The rows come from 5 hidden closed curves, with some noise, and rows from the same curve form a group. Each curve winds through 6 dimensions. The rows are also pushed far along 4 directions, which tell nothing about the answers.
(in the rows, 128 means zero)
Known rows, each followed by its group:
[176 160  76  85  77 117 124  89 119 119 133 180 113 120 142 118 120]
(4)
[155 178 114 181  98 127 101 153 149  99 186 140  89 142 189  89 120]
(0)
[110  84 106 115 164 137 144 155  92 167 101 136 163 158 148 179 135]
(0)
[115 117 149 150 128 129 132 145 119 130 128 100 121 136 104 118 122]
(2)
[104 110 124 143 148 142 116 157 100 132 140 115 148 137 135 142 120]
(1)
[147 170  85 162  83 134 117 127 133 144 158 140 122 166 181 115 133]
(1)
[116 144 145 136 125 127 128 108 153 128 116 127  97 104  82 108 152]
(1)
[117 137 123 154 130 148 128 142 130 170 108 126 139 147 178 127 146]
(3)
[142 108 134 121 111 109 145 130 109 102 152 131  97 133 121 120 119]
(0)
[106  82 142 131 165 127 133 171 105 138 118 113 146 147 129 163 108]
(4)
[125 149 132 141 116 117 116 115 158 101 162 131 103 120 117 118 127]
(4)
[143 175  91 104 114 117 133 113 126 124 132 148 123 118  96 135 131]
(0)
[178 134  78 127 107 143 124 131  99 115 153 172 120 136 189 110 128]
(4)
[ 96 105 149 160 172 135 120 156 133 127 136 103 149 136 113 139 150]
(3)
[141 106 109 108 104 123 134  94 116 110 139 166 110 123 117 127 141]
(1)
[148 186 106 160  93 131 113 131 148 149 148 114 105 151 195  97 142]
(3)
[113  98 132 123 149 119 152 145 116 153 107 118 142 153 109 159 138]
(0)
[ 91 181 151 162 129 138 134 107 192 172  99  86 139 131 104 125 153]
(3)
[133 163  75 117 141 134 135 148 114 166 118 136 167 156 155 170 127]
(0)
[ 91  77 163 118 159 114 126 117 120 101 130 123 111 100  36 134 160]
(2)
[121 172 126 131 155 127 148 145 145 175  86 113 182 143 133 155 152]
(0)
[137 193 137 157  73 126 122  81 192 134 139 109 103 129 136  87 138]
(1)
[138 181 122  99 108 121 149  91 143 120 114 144 111  88  82 118 130]
(4)
[151 139  57  66 125 138 142  99 114 155  98 168 165 129 132 170 111]
(1)
[143 106 116 122  91 131 117 101 126 113 150 134 103 132 145 110 111]
(2)
[121 147 111 131 153 120 134 155 137 160 112 108 169 161 119 164 128]
(0)
[170 192  83 113  92 126 129  94 176 142 122 143 111 130 142 117 114]
(1)
[173 177  89  76  93 106 153  80 147 145 101 141 145 133 100 137 128]
(1)
[131 110 155 184 104 131 103 153 143  89 183 125  68 139 193  88  97]
(4)
[121  86 120 111 143 122 112 137  99  94 154 140 122 118 101 141 113]
(0)
[118 137 114 151 152 131 117 163 135 141 144 122 156 159 170 156 125]
(4)
[145 179  87 171 136 154 120 178 133 182 124 133 165 175 252 139 137]
(1)
[116 133 135 138 140 123 118 155 117 130 132 106 143 137 117 135 123]
(4)
[110 103 150 134 139 139 124 129 125 139 119 105 151 134 149 131 130]
(3)
[130 149  82 109 138 128 142 126 125 152 120 138 156 144 112 165 134]
(2)
[131  90 153 130 112 134 125 114 123  98 140 144  91 108 148 104 118]
(4)
[113 161 153 124 123 128 154 111 144 142  91 120 101  92  64 112 134]
(4)
[111 149 152 179  97 141 102 119 175 135 146  98 102 138 173  93 121]
(0)
[164 113  55  68 101 129 146  88  99 145 111 174 140 142 125 159 111]
(2)
[131  66 125  84 146 122 122 112  96  82 154 160 150 112 143 158 116]
(4)
[ 91 135 152 107 143 118 147  90 157 153  88  94 159 115  40 151 151]
(1)
[ 96  75 145 157 170 139 121 155 138 149 126  97 160 163 149 159 131]
(3)
[168 165  76 123 119 116 129 147 127 129 146 152 140 156 158 143 117]
(0)
[149 139 110 126 101 121 119  93 153 123 147 131  99 133 137 106 150]
(3)
[123 198 142 125  88 125 134  78 161 143 100 119 101  91  66  85 163]
(2)
[ 91  98 151 125 170 129 135 162  98 145 107  95 172 135  98 158 124]
(3)
[119 112 113 147 135 133 100 155 105 130 152 122 126 146 152 127 133]
(2)
[ 94 141 152 155 119 140 115 124 135 135 128  96 124 117 108 109 132]
(1)
[121 120 142 133 121 132 126 114 128 103 147 145 105 106 143 114 138]
(0)
[117 135 129 125 124 124 131 132 130 173  99  88 147 154 123 138 131]
(3)
[ 86  68 160 116 179 121 137 125 127 123 110 101 153 119  30 160 142]
(3)
[137  86 117 103 147 119 122 136 101 103 154 135 157 139 153 157 120]
(2)
[142 113 105 101 135 113 118 131 104 119 135 144 143 136 126 144 141]
(2)
[160 148 103 110  96 136 141 109 121 130 120 170 104 116 156 114 120]
(4)
[111 126 150 184 126 149 112 143 145 136 127 118 121 135 137 101 137]
(3)
[115  98 114 115 156 145 142 136 112 167  98 125 184 152 164 169 132]
(2)
[ 86 109 172 172 147 127 138 166 129 154 124  72 127 158 130 133 135]
(0)
[161 177  93 107  84 105 126  89 145 103 155 142 100 120  86 111 124]
(2)
[110  21 156  75 181 121 143 134  63 100 112 144 156 105  86 163 137]
(1)
[117  94 136 143 141 128 122 127 143 117 144 120 126 141 114 135 129]
(3)
[114 112 124 138 141 124 120 139 123 113 157 117 124 135 107 138 125]
(2)
[151  94 135 125 129 107 123 138 114  68 181 143 108 126 132 121 118]
(2)
[ 92  76 168 147 182 140 145 181 105 133 114 103 140 130 132 151 110]
(4)
[100  91 135  86 160 120 151  95 137 150  87 113 165 126  52 172 145]
(3)
[148 159 121 152  89 122 112 135 133 119 152 118  98 139 138  91 117]
(1)

New rows, each followed by its group:
[105 124 138 170 141 133  92 167 125 142 146  94 133 154 158 122 141]
(2)
[139 123 131 134  98 116 117 124 114 105 153 122 105 131 113 102 121]
(1)
[138 134 134 156  76 121 110 111 128  94 176 129  84 130 132  84 126]
(1)
[170 149  71  72 106 108 134 114 100 115 134 163 138 130 108 147 107]
(4)
[ 93 172 159 158 104 126 134 113 166 162  96  95  96 119  69 104 142]
(3)
[155 194  75 121 102 131 137 131 128 177 105 129 158 160 158 138 117]
(3)
[142 108 107 115 104 115 113 104 122  94 163 149  84 124  96 116 129]
(2)
[143  84 148 113 109 124 114  97 135  74 157 140  82 100 126 100 103]
(1)
[123 183 137 202 114 140 109 157 164 144 160  99 132 162 216 103 140]
(1)
[142 124  97  81 125 115 153  94 117 104 132 169 130 108  75 157 115]
(3)
[ 93 129 114 118 157 131 125 140 124 169 100 103 165 143  91 168 129]
(0)
[123 103 106  95 131 139 149 122  79 142 102 142 139 120  86 146 125]
(2)
[128  90 132 123  98 129 126  86 129  94 150 145  76 109 100 105 122]
(2)
[141 133 138 100 109 110 140  97 120 101 136 134 126 108  96 118 139]
(1)
[169 150 112 114  79 110 115  85 146  71 180 155  88 108 141  97 121]
(2)
[105 127 146 147 129 122  99 135 130 121 144 100 112 125 102 108 145]
(2)
[103 123 136 167 155 132 116 170 132 167 122  82 148 168 140 136 145]
(3)
[146 132 110 130 106 122 126  96 154 111 148 143 105 130 107 119 128]
(3)
[148 119 106 110 144 122 138 149 119 155 113 120 181 169 168 162 119]
(1)
[125  90 111 131 185 123 128 195  93 136 137 123 183 169 159 182 117]
(0)
[127 137 113 115 105 116 144 115 110 131 129 132  92 125  87 125 133]
(0)
[111 130 150 198 139 141 125 169 146 134 152 107 116 153 170 113 134]
(2)
[138  35  89  88 176 121 132 166  64 130 132 141 172 170 149 189 123]
(3)
[129 124 117 124 115 130 136 124 122 129 138 145 110 135 165 138 119]
(3)
[114 131 129 175 147 144 100 169 132 133 159 123 150 155 222 135 129]
(4)
[104  61 141 126 174 121 147 166  97 146 115 116 152 160 120 174 133]
(0)
[128 117 124 136 126 137 122 130 107 115 144 147 110 117 142 117 140]
(2)
[138 134 112 107 132 120 158 117 123 130 116 145 134 125  83 147 135]
(2)
[135 113 110 131 143 128 118 169  95 126 141 123 139 147 139 139 109]
(1)
[155 153 111 112  81 114 129 101 127 109 144 137  95 121 111 104 112]
(3)
[128 162 157 177 132 133 113 161 154 129 140 101 113 131 171  94 137]
(1)
[111 147 148 133 137 124 133 130 148 122 130 110 129 115 112 133 118]
(4)
[123 181 121 146  95 146 148 104 142 166  97 124 111 118 103 102 141]
(2)
[156 168 114 103  68 125 135  56 161 127 113 140 108 109  93  97 125]
(3)
[100 137 146 167 137 131 113 136 153 143 131 109 114 135 117 118 160]
(2)
[147 159  95 118 120 126 131 103 145 130 131 143 130 127 116 128 150]
(3)
[106  73 152 160 178 147 135 200  91 133 129 121 138 143 182 150 109]
(4)
[145 116  63  70 132 116 140 109 100 151 107 160 151 144  82 174 135]
(2)
[154 137 119 142 113 134 114 130 157 121 144 128 104 137 182 108 102]
(1)
[118 106 121  95 127 119 149 108 124 151 105 130 132 138 115 162 123]
(3)
[153 158  87 142  88 124 121 118 130 120 162 154 104 147 145 114 130]
(1)
[132 153 130 110 120 115 129 107 147 132 105 125 136 117  73 127 133]
(0)
[132 118  86 102 133 123 131 118 114 143 121 149 133 141  96 155 143]
(2)
[105 185 126 164 138 135 120 155 148 165 121  98 143 143 131 131 142]
(0)
[106  79 137 160 157 130 108 167 110  95 182 115 119 144 147 137 118]
(2)
[139 176  98 119 119 127 135  99 155 148 115 133 137 127 102 130 158]
(3)
[114 215 112 168 119 154 135 132 162 204  75 114 155 143 132 120 159]
(3)
[118  76 140 127 119 117 122 125  92  90 163 131 117 128  99 125 128]
(1)
[151 120 112  99 126 127 130 115 139 132 113 135 131 129 134 136 107]
(1)
[108 123 180 209 114 137 105 163 143 114 165  82  88 141 159  77 120]
(2)
[110 193 152 189 115 132 118 136 175 149 140  86 129 141 156 100 151]
(1)
[166 108 115 164  88 140 103 131 117  64 194 181  71 120 181  81 109]
(3)
[128 100 137 120 128 139 129 109 113 116 124 136 126 105 109 110 149]
(4)
[113 106 151 142 131 123 105 142 129 113 149 104 131 137 135 125 113]
(4)
[179 164  91 107  77 106 113  90 137  93 165 172  86 118 133  99 139]
(2)
[129 117 122 109 107 123 138 103 124 140 111 139 106 128 111 127 133]
(3)
[115 126 145 124 100 120 137  92 152 126 129 122  89 119 111 119 126]
(3)
[113 119 164 155 122 127 114 139 124  92 162 107 102 113 121  98 119]
(3)
[ 97 122 166 139 133 137 129 110 153 156  93  85 149 128  98 123 137]
(3)
[100 116 144 105 172 128 145 133 111 143  92 118 164 109  75 157 154]
(1)
[ 73 159 152 205 166 169 103 180 171 197  99  62 158 156 183 131 129]
(1)
[124 182 135 117 117 127 145 105 147 136 107 128 120  95  93 118 135]
(4)
[101 184 134 140 143 131 136 124 168 182  90  87 172 141 110 145 158]
(2)
[120  98 129 102 135 107 127 113 114  83 158 129 111 109  49 136 123]
(2)
[162 187  91 133  95 142 144 123 138 158 109 157 109 132 175 114 120]
(4)
[128 148 137 136  95 118 123 112 147 141 127  96 103 138 123 103 130]
(3)
[136 135 129 104 101 127 136  78 146 136 105 123 132 116  95 117 129]
(3)
[146 156 104  89 127 121 143 105 122 128 110 154 136 106  98 136 142]
(1)
[ 98 146 174 197 124 154 108 133 157 142 126  86 109 119 139  73 163]
(4)
[131 187  95 113 114 126 146  85 177 187  78 116 156 146  74 147 147]
(3)
[134 123  94  64 120 115 163  89 120 160  87 145 145 135  95 174 122]
(3)
[118 143 148 197 124 126  96 169 153 117 177  87 113 158 177 102 124]
(2)
[108 110 118 137 150 154 119 141 127 155 117 119 157 142 168 152 117]
(1)
[107  96 105 104 166 134 149 145  92 177  85 133 171 150 121 184 142]
(0)
[131 134  99 113 158 146 162 160 115 192  76 126 187 162 171 180 109]
(4)
[163 125 142 146 114 120 112 146 124  76 178 142  84 117 177  86 116]
(1)
[125  76 138 121 135 117 120 148  84 101 149 121 129 136 112 130 116]
(1)
[130  86 169 163 146 117 108 166 127  73 186 109 103 133 163 108 113]
(1)
[116  67 107  71 182 113 145 135  81 133 102 152 173 128  70 190 151]
(2)
[120 107 143 150 111 125 123 137 118 103 156 138  79 124 127 111 114]
(3)
[133 106 104 118 136 131 114 149 107 148 127 127 175 166 186 158 109]
(4)
